The rows are grouped in 3 different ways at once. Each group adds its own fixed numbers to the row, and there is some noise. The rows also spread widely along 10 directions, which tell nothing about the answers.
(in the rows, 100 means zero)
Known rows, each followed by its group in each grouping:
125 139 133 127  90 113  92  95 128 105 102 113  91 104 121 104 101  84  66  96  74 121 112 110 114 103  64  57  87 127  91 122  95 142 131  83  98 100  92  95 114  71 126  97 | vaf K412 K341
100  78  85  88 120 101  89 106  98 114 104  79 114 103 111 105 117 105  86  95 103 126 100 106  89  84  95 117  95  89 100 119  95 102 102 105  89  95  90 108  86 102  93 100 | Lozul K45 K840
117  87  79 103 102  87 106  92  95  89  64  68 137  71  98 104  61 129  65 122 138 101 122  69  89  71  90  81 122 101  64 104  99 103 125  88 105  88 118 123  87 111  94 139 | miv K385 K851
 96  95 106  94  85  92 111  99  95  98 106 113 109 105  89  83  99 105 105  94  99  86  94  88  95  87 108  95 114  98 102  92  88  93  99 107 106  93 115  92 115  93  96 102 | vaf K932 K851
117  77  74 131 104  87  56  89 108 118 103  76 124  84 105  99  94  97 124 117 110 111 152  81  84  98  66 131  81  54  72 113 121 136 135 100 108 100  89  91  96 123  58  77 | Lozul K385 K341
110  90  96 114  88  86  88 106 101 116  85  93 107  75  97 107 102 100 114 118 121  86 112  81  93 102  61 138  94  86  90 103  96 106 109  90 116  92 104 102  92 119  83  87 | miv K45 K840
113 136  83 107 164  92  96  84 117 141 116  88 108 140  88 112 131 116  89 110  76 118 130 140 118 109 106  69 105  69  82 132 120 161 161 146  78 140  70 128 103  92  57  94 | vaf K932 K851
 89  83  91  96 108  87  95 112 122 128  91  99 131  91  88  90 107 122  85 114 119 104 119  95  99  76  99 110 126  85  80 105  86 127 123 110 100 122 112 110 106 107  71 113 | miv K412 K851
116 119 110  98 122 112  98 108 128 116 101  82  98 119 101 113 122  99  73  94  92  99 106 125 111 101  64 101  86 104 103 126  94 125 120 116  94 110  80 122  79  84 109  93 | Lozul K45 K341
114  96  73 108 134  80  96 106  90 133  86  82 103 113  65 115 105 114 117 134 116  73 114 100 104  98  82 130  95  45  95 106  96 117 117 122 105 123  96 126  73 132  61  91 | vaf K385 K851
124  90  87 125 116  74 114 122  69 106  74  90 121 102  82  98  83 116  68 121 117  88  93  75  99  62  97  81  91  61  86 110  65 116  99 105 108  97 131  98  76 126  88 116 | vaf K932 K851
102  96 109 113  98  84 100 131  93 123  98 121 109 103  95  87 111 101  90 107 100 106  86  91 107  73 104  95  93  81 100 101  64 115  94 100 102 111 123  85 102 110  89  97 | vaf K932 K851
 86  87 101  82  82  95 108 113 114 115  84  85 117  79 102 100 102 116  90 103 107 104  93  98  86  78  93 113 120 115  91  99  83  96 101  95  99  92 102 111 108 109  99 114 | Lozul K385 K341
 97 106 122 101  86  79 138 127  86 100  97 111 100 112 111  92 126  87  62  65  78 102  69  98  83  49 102  67  72 102 112 125  57 115  78 111 111  73 137  58 126 103  98 104 | Lozul K45 K851
118 110 105 113 108 100  97  92 108 102 110  95 108 109 110  97 102  96  76  92  89 121 114 102 101  90  89  72  93 101  91 121 106 118 127 100  99  92 102 102 104  81 101 105 | vaf K45 K851
 92  73  90  77 109 101 111  97 101  99 113  88 123 113  90  86 111 111  82  84 109 107  98  97  87  73 105 103 111  94 104 106  94  94 103 117  99  97 108 109  98  87  97 122 | vaf K45 K851
130 111  83 132 129 105  84 106  75  77 103 111 109 109 119  87  61 114  82 117 114 129 111  79 132  93 141  40  98  87  74  94 109 113 105  86  89 112 118  91  85 102 104 101 | miv K932 K851
129  77  68 122 112 102  60  91  82  84 101  87 110  88  91  89  61 105 129 127 131  82 144  69 103 117  89 122 100  49  83  93 130  96 109  92 111 100  99 103  66 114  92  79 | Lozul K412 K851
 80  98  99  71  92  90 121  44 130 111 118  77 124 114  79  91 136  89  99  63  73  90 143 105  58  90  69 103 120  98  98 128 127 128 154 140 113  82  91  95 147  73  64 108 | vaf K412 K851
 89  83  94  67 117  87 114 109  80 109  83  81  92  88 101 118 109  92 107 111 114 120  77  95  86  82  94 148  79 103 121  98  80  61  46  72 102  84 105 100  84 129 103 100 | miv K385 K851
 87  84  93  77 110  94 106  92 107 113  84  73 111  83  96 113 111 105  91 105 112 120 105  98  81  87  79 133 104 105  95 105  89  97  95  91 102  94  96 109  96 112  95 110 | miv K412 K341
106 104 102 114  95 107  72 120  95 104 122 126  85 102 119  85 100  94 127 103  97 113  99 103 121 114 121 100  94  86 103  94 107  91  87  90  95 106 101  83 101  99 103  68 | Lozul K45 K851
111 106 102  96  93  99 112  79  98  81  98  93 104 101  99  96  89  88  97  90 107  81 115  85  90  96  78  94  92 105 101 102 113  99 101  96 117  83 107  97 105  94  96 101 | miv K385 K851
 88 106 108  82  87 107 102 103 112 112  96  96  88  93 108 105 108  98 115  95  90 101  92 114  98 108  92 113 106 120 104  96 103  89  93  91  96  94  84 106 113 100 101  91 | Lozul K385 K341
107  94  95  91 109  99  92  87 115 108  96  77 113  93  95 102 103 103  94 103 104  99 128  99  89  99  68 121 103  89  94 120 108 105 121 102 105  97  87 111  90  92  96  96 | Lozul K412 K851

New rows, each followed by its group in each grouping:
105 123 109 110 107 108  84 124  99 111 120 127  77 113 123  96 111  92 114 101  84 118  88 117 129 115 123  88  86  99 108 100 100  97  87  91  90 110  95  87 104  97 105  66 | Lozul K45 K851
117 102 102  96 103  93 111  97  82  92  91  87  94  96 103 114  94  93  87 103 101 104  87  90  91  94  84 104  87 109 110 109  91  73  84  83 105  71 107 105  83  98 120 102 | vaf K45 K851
100 119  90  90 118 122  73  62 139 105 125  88  97 109 101 101 111 110 125  99  96 105 143 121 116 147  93 104 130 110  85  98 157 118 151 116  87 120  61 134 110  71  88  88 | miv K45 K341
105  96 118  79 109 122 104 105 119  94 117 110 106 137  92  84 110  93  79  81 101  96  92 110 111  84  93  92  97 107 117 105  91 102  92 107  97 113  97 110  90  68 117 108 | vaf K385 K851
101 128 110  90 106  94 117  82 111 109  90  83  98  86 118 123 112  96  75  97  91 120 105 108  93 102  80  92  99 133  94 122 104  99 113  87 101  81  93 113 111  90 106 106 | miv K45 K851
107  98 117 104  81 116  88 101 137  98 107 124 113 107  86  76 105  97  95  88 114  65 122  91 108  96  72 103 117  97  97  95  97 134 122 108 113 118 106 101 106  73  94  97 | miv K412 K840
103 105  89  95 103  91 104  72  95 100 111  92  96 116  88 100 110  89 123  96  87  90 118  99  87 106  94 101  97  83 103 106 120 107 116 117 109  90  92  96 116 100  76  91 | vaf K385 K851
112 130 108  78  99 107 127  69  85  73  92  87  82  96 111 116  77  98  89  95  88 106  88 100 100 120  99  70 113 143 104  99 109  61  95  79  96  69  90 118  97  77 141 109 | vaf K932 K851
121 101 101 109 101 102  94  95  93  89  97  91  96  91 111 103  87  88  92 100  98 105 114  88  94  99  75  97  82  94  99 116 101  94  96  81 109  81 101  88  90  96 114  89 | Lozul K412 K851
109 104  97 107 102  98 100 131  95 112  84 101  98  86 112 108  95 117  79 116 109 107  79 103 114  93 107  89 110 105  92 103  79 100 102  92  89 100 101 115  86 108 109 103 | Lozul K45 K840
111 120  81  88 132  97 108 103  95 106  75  86  88  96  77 122  83 128 110 140 128  67 101 108 125 120 107 109 124  92  89  84 110  90 107 103  98 123  92 146  70 118  93 106 | miv K385 K851
137 114 105 113 117 136  78 101 114  73 110 101 105 115 106  86  65 110  84 101 114  89 119  98 135 115  90  67 108 103  82  97 114 108 117  97  90 116  87 123  65  69 137  96 | Lozul K932 K341
103  80 113  75 102 117 100  85 106  77 114  98 109 112  96  87 108  78  93  74 111  98 111  84  87  83  72 124  83 100 119 108  99  86  73  89 115  85 105  87  91  78 115  96 | miv K412 K851
 87  98 110  98  57  96 118  95  79  68 114 118  91  98 125  76  93  81 110  63  76 106  82  82  84  82 132  57  95 122 106  88  99  89  73  90 106  61 124  49 147 102 107  96 | Lozul K385 K341
 94 120 119  82  96 122  97  94 114  87 133 132  78 121 108  85 118  85 123  77  92  93  93 111 121 122 112  96 103 120 121  88 118  86  85 100  99 106  95  93 115  70 114  77 | miv K45 K851
 85  78  85  68 104  89 116  84  84 103 112  83  96 107  80  99 121  96 126  90 103  89  95  97  76  98 101 136 103  85 122  96 104  70  85 113 105  82 100 103  99 103  90  96 | vaf K45 K851
 68  76  88  75  94  81 100 101  88 133  94  94 105  71 107 103 115 108 119 117  97 147  86  97  79  87 118 136 117 102 103  95  87  73  88  77  93  87 103  95 121 120  86 101 | vaf K412 K851
103 106  76  90 131 104  94  74  89  88 115  87 100 104 116 103  95 110 110 104 102 133 115 101 105 115 136  79 115 104  88  98 137  90 113  99  84 100  89 110 106  96  96  98 | miv K45 K851
 96  97  94  88 102 111  91  94 112 100 108  99 111  91 110  90  93 112 100 101 100 116 114 102 103 103 111  91 124 103  88 102 113  96 116  94  92 101  93 103 107  87 104 100 | Lozul K412 K851
106  87  94 118 101  99  85 126 118 121 105 122 133 111  76  68  92 134  95 119 122  78 113  91 124  84 114  86 137  67  75  92  86 136 136 125  96 142 116 114  96  93  77 110 | vaf K932 K851
103  93 107 101  65  93 120 107  92  80  95 117  99 103  90  76  89  98 101  82 106  52  90  82  92  83  99  79 110  97 102  90  87 106  96 117 120  86 126  82 115  99  96 102 | Lozul K385 K840
112 114 105 111  92  99  91  95 108 109 105 107 108  92 105  96  94 104 103 106  95 107 113  96 103 108  88  92 113 104  88 100 102 106 123  91 103  98  98 104 108  88 100  95 | vaf K932 K851
102 162 108  99 124  97 112 102 105 134  91 105  63 108 104 131 119 106 103 121  67 115  80 142 129 135 110  74 109 126  97 103 102 112 117 100  80 113  73 128 108 101 106  89 | vaf K932 K341
133 113 114 128 108  98  97 117  85  95 102 117  85 122  94  97  97  75  86 104  98  90  94  91 115  88  78  87  56  70 117 111  78 118  79  91 112 102 119  78  80 103 113  82 | vaf K412 K851
 95 122 109 105  96  86 101 103  87 107 109 126  69 112 100  99 122  73 140  96  87  86  91 102 111 108 103 106  72  86 119  94 101 106  74  93 114  98 112  69 122 117  75  62 | miv K385 K851
 85 122  90  69 116 108 100  73 115 110 118  86  99 101 108 102 111 109 114  93  80 119 117 126  98 125 118  93 130 121  92 107 131  92 130 112  84 104  65 120 119  77  92  92 | Lozul K932 K851
 92 105 103  89  98 106  95 106 129 119 103  90 104  97  98 100 117 115  99  96  96  93 110 117 100 107  86 109 123 105  91 107 105 110 129 118  94 108  84 120 105  88  93  99 | Lozul K45 K341
112  82  85  98  95 113  78  75 112  81 107  92 120  94  88  79  72 106 124 106 132  73 142  73  97 110  85 117 121  85  87  88 130  98 122 101 116 103 100 114  92  89  87  98 | miv K385 K851
 93  79  87  91  89  94 101  93 106 108 103  94 119  96  80  87 104 117 111 105 116  82 112  91  89  96  95 122 130  84  91  92 102  94 123 116 105  99 108 114 104  96  83 110 | vaf K45 K851
116  81  75 122 124  91  87 118  75 106  96  97 103 116  86  96  89 111 106 126 117 100  98  87 112  82 112  95  85  54  91  91  91 118  94 106  97 113 113 101  79 133  82 100 | vaf K385 K341
 95  86  94  83  93 104 106  96  87  93 107 102  90 107  87  95  98  99 126  99 103  89  88  97 100 104 108 113 102  96 112  82 105  82  81 102 101  93  99 101 102 106 102  97 | vaf K385 K341
103 125 116 123  75  98  86 118 115 114  93 133  89  90 120  94  96  97 107 111  98 103  94  97 119 109 105  79 107 115  88  88  95 125 110  81 104 109 107  91 123 103  92  87 | miv K385 K840
137  93  85 121 119  84 112  89  54  72  90  86  96 108  86 103  77  89  90 109 111  85 110  71  91  84  88  81  71  63 102 107  98 100  89  97 117  78 124  85  78 118 105 101 | vaf K412 K851
109 110 114 119  61 100  85 105 108  97 104 122  96  85 117  84  83  88 121  99  96  90 110  83 102 107  88  94  97 102  93  96 105 102 105  78 116  85 106  78 120  98 101  78 | Lozul K385 K851
102 122 110 109 109  93  99 135  85 118 108 137  71 126 100  95 112  92 117 116  91  95  66 113 134 101 129  87  84  82 117  88  76 103  70  95  94 121 112  88  99 115  97  79 | vaf K385 K851
123 117 107 118 131 128  45 109 122 111 140 119  99 124 130  88 106  81 106  98  83 147 126 118 130 115  98  92  71  87  98 117 115 123 108  85  85 121  73  89  86  74 104  56 | Lozul K932 K851
 97 121 105  91 107  94 108  99 112 118 106 104  99 113  97 100 123  96  99  88  80  92 104 117 100  99  91  95 101 102 102 116  96 116 114 118 100 104  92 100 112  89  87  86 | Lozul K932 K851
 84 111 109  87  82  83 123  79 102 111 111 107  92 113  96  96 129  83 117  78  73  92 100 103  77  93  98  94  96 104 114 107 101 112 105 116 110  82 105  81 145  99  73  93 | vaf K385 K851
104 108 107  86 109  87 134 106  91 104  74  86 119  93 118 113  94 115  36 100  92 143  73  98  90  59 109  59 109 134  88 124  63  96 103  81  89  80 114 112 101  95 125 142 | vaf K932 K851
103  92  95 100 121  85  98 131 112 145  86  94 118 110  80 107 121 114  82 123 112 101  96 108 103  69  81 122  94  69  99 116  65 127 109 112 100 125 103 120  86 119  74 107 | vaf K385 K851
 86  89  94  67  82  98 132 104  83  86  82  94  93  83  92  97  90 114  96  97 109  77  75  95  89  92 112 102 129 114 108  86  87  65  80 102 100  80 109 109 100 101 118 116 | Lozul K412 K840
 86 114 105  82 105 103  94 112 112 126  91 108  99  81 107 108 104 113 109 121 109 119  91 112 117 112 104 119 122 120  94  92  89  84  97  79  89 114  90 121  96  99 101  95 | miv K932 K851
 79  76 105  70  80  93 113  84 106 108 112  98 107 100  78  86 125  90 118  83  98  83 105  92  70  89  77 139 106  89 119 102  95  90  97 110 115  83 106  88 120  91  87  96 | vaf K412 K851
104  95 106  93  92 107  89  90 106 107 102 100 102  90 106 100  96  95 107 108 100 112 108  94  95 106  82 116 106 106 103  99 101  84 101  78 103  91  96 102 100  88 112  94 | vaf K412 K851
103 128 101  97 114 100 116  99  99 100  84 100  77  97  94 113  92 111 102 118 104  80  93 108 122 120 105  83 113 111  94  89 103 102 102 101  97 109  98 117  96 110 110  99 | miv K412 K341
131  93  85 115 125 103  82  83  88  96 106  76 101 116  94 107  95  84 102 104 104 110 121  91  95  98  67 110  63  74 102 111 112 113 104  96 106  90  88 102  79 107  94  88 | vaf K385 K341
114  88 107 119  85 108  70 127 118 112 106 118 106 102 104  85  98  93 110 105 114  87 112  94 110  96  77 116  92  78  97 100  90 121 107  95 105 114  99  94  92  98  88  79 | Lozul K385 K840
 97 120 111  77 104 124  98  89 118  87 122 108 102 110 119  87  96 103  94  81  86 116 101 116 116 113 119  71 123 131  98 100 114  87 107  96  86 102  82 111 108  59 125  96 | Lozul K932 K851
 88  80  97  65 141 103 122 111  92 109 121  92 106 148  92  97 140  97  71  74  91 127  72 118  97  59 120 102  84  89 126 119  78  97  71 125  85 106 106  98  90  89 102 112 | vaf K45 K851
 99  92  88 118 112  86  76 137 109 137  99 110 118 101 104  91 108 116  98 119 105 121 105 102 109  74 114  98  97  66  81 108  84 133 113 106  92 124 108  92 105 123  62  92 | Lozul K385 K851
 70 122 108  93  80  65 140 102  95 126  67  95  98  64 122 121 120 107  72 102  74 140  74 103  79  75 113  67 109 138  83 111  73 114 103  85  99  73 124  80 152 125  89 119 | miv K412 K341
 84  93  68  66 123  83 123  81  65  93  94  76  86  93  90 115 105 114 129 109 110  99  87  98  88 112 133 122 114  96 107  85 119  54  78 107  95  81 103 111  95 123  86 100 | miv K45 K851
127 106 102 132 105  96  88 113  79 100  91 116  92 103 110 103  85  91  86 117 101 112  93  91 114  92  98  74  78  82  96 104  85 118  97  83 102  97 115  85  91 111 108  90 | vaf K412 K840
 77  90  81  90  96  76 121 113  83 118  90  93 103  92  77  93 114 123 119 102  98  74  92  99  86  88 120 109 121  77  92  92  87 104 103 132 100 102 114  95 114 128  66 101 | Lozul K932 K341
124  77  72 115 132  92  82  90  72  95 122  94 108 131  72  82 100  93 129 103 112  79 129  80  99  97  93 117  75  32 105 104 112 110  99 123 111 105 108  89  73 112  70  74 | vaf K932 K851
 99 101 100  74 134  99 115  91  91 113 106  86  86 124  88 115 129  86  96  97  85 112  91 116  95  93  94 117  78  89 125 117  91  90  82 103  96  97  90 105  90 100 106  93 | vaf K412 K851
101 113 104 109  97  94 103 111  92 103 101 115  91 102 117  96 100  94  92  98  82 116  94 103 103  90 116  73  90  96  98 107  90 107  93  90 101  94 109  76 114 102 102  87 | Lozul K412 K851
 99 100 100  92 105 107  91  87 110  92 112 101 109  99 115  93  98 102  96  94 106 122 110  95 103 102 106  91 111 114  93 102 115  99 108  93  95  97 100 101 108  82 103 100 | miv K45 K851
 91  92  88  89  87  85 107  99  93 111  89 100 111  77  84  95  91 122 121 122 116  84  98  87  93 103 107 116 137  96  89  85  95  78 109 100 103  98 106 118 102 110  90 107 | vaf K932 K851
 86  89  96  60 120  88 126  96  95 113  96  65  99 104 101 119 136  93  83  80  89 116  87 114  69  77  81 132  84 108 121 129  87  80  83 109 100  76  92 103  97 104  99 100 | Lozul K45 K851
107  95 107  86  89 111  92  90  97  87 119 102  97 104 104  87 104  81 123  79  93  96 111  92  90 106  82 122  89 101 116 103 111  76  83  90 108  81  93  84  98  82 112  72 | Lozul K932 K851
109  89  72  95 129  81 100  89  60 104 106  87  93 107  82 105 101 102 132 116 102 103 103  93  95 103 112 124  86  60 108  97 108  81  86 106 100  94 101  97  84 126  81  82 | vaf K932 K851
 86  95 103  63 100 107 109  73  83  89 114  72  80  89 133 118 120  69 111  68  72 150  84 106  69 105  91 125  67 134 124 114 111  54  60  73  96  46  85  79 110  96 125  83 | Lozul K45 K341
107 104 103  99 116  94 114 113  85 110  94  96  89 117  83 107 115  97  94 102  96  89  80 103 107  88  88 107  80  87 112 104  74 100  80 107  99 100 104 101  83 111 106  93 | vaf K932 K341
110 111 119 121  69  95  93 108 123 105  78 118 117  66 108  90  81 105  81 113 113  98 115  79 102  89  78  83 116 113  77  99  85 122 120  75 115 100 122  94 115  94 103 106 | miv K412 K851
 95  87  85  97 105  89 109  93  75  81 108  99 114  99 116  85  90 107  89  92 107 128  98  80  94  76 139  65 104  99  89  98 103  96  91 100  97  85 129  77 116 106  95 112 | miv K45 K851
126 108 119 110 109 117  76  99 118 104 117 106 112 119 105  91 104  83  85  92  95 116 117  99 108  95  63 100  79  95 103 122  94 116 111  87 103 105  92  98  87  72 111  88 | vaf K932 K851
106 115 103 107 112 116  69 127 103 114 117 131  86 106 111  86  98 107 128 114 100 113  95 113 137 123 128  99 105  89 100  88  99  93  90  90  85 126  90  99  91  94 105  67 | Lozul K932 K851
 93  63  77  89 122 112  87 103  95  91 124  96 118 123  97  70 101 110  97  84 109 118 111  94 100  76 131  93 104  71  96  96 104 109  92 119  88 112 104  86  96 101  95 101 | Lozul K412 K341
 88 104 101  81 101  93 110  78 118 114  98  80 106  99  97 111 125  93  95  86  93 105 113 105  81  91  71 111  94 115  97 115 106 119 110 107 106  88  93 102 119 103  79 100 | miv K385 K341
113 118 109 106 105  98  95 118 104 117  92 102  83 100  93 111 111  95 112 108  94  82  94 110 111 112  73 121  82  90 104 103  86 105  91  97 102 105  90 102  83 110 100  73 | Lozul K932 K341
106 105  85 134 106  93  78 154  94 122  94 130  91 105  95  84  87 126 121 137 115  83  88 102 143 102 143  80 108  56  83  73  82 128  99 109  89 143 117  98  93 135  74  86 | Lozul K385 K341
 98  89  96 103  90  96  93 103 107 116 101 103 102 102  89  96 107  99 117 109 101  96 101  96  96  94  85 118  99  86 100  94  95 110 102 101 104 102 100 101 103 109  85  93 | vaf K385 K341
129 110 106 113 100 101  97  98  89  83  77  92 106  80 107 106  70 103  83 115 122  98 105  75 106  99  77  94  95 110  87 101  93  87  94  66 110  88 111 107  75 102 119 101 | miv K932 K851
114 112  89 113 133  87 102  98  57 104 110  95  66 117 103 118 118  71 117 106  75 125  84 103 106 102 105  95  46  71 121 107  98 102  64  93  97  84 101  69  95 130  99  69 | vaf K412 K341
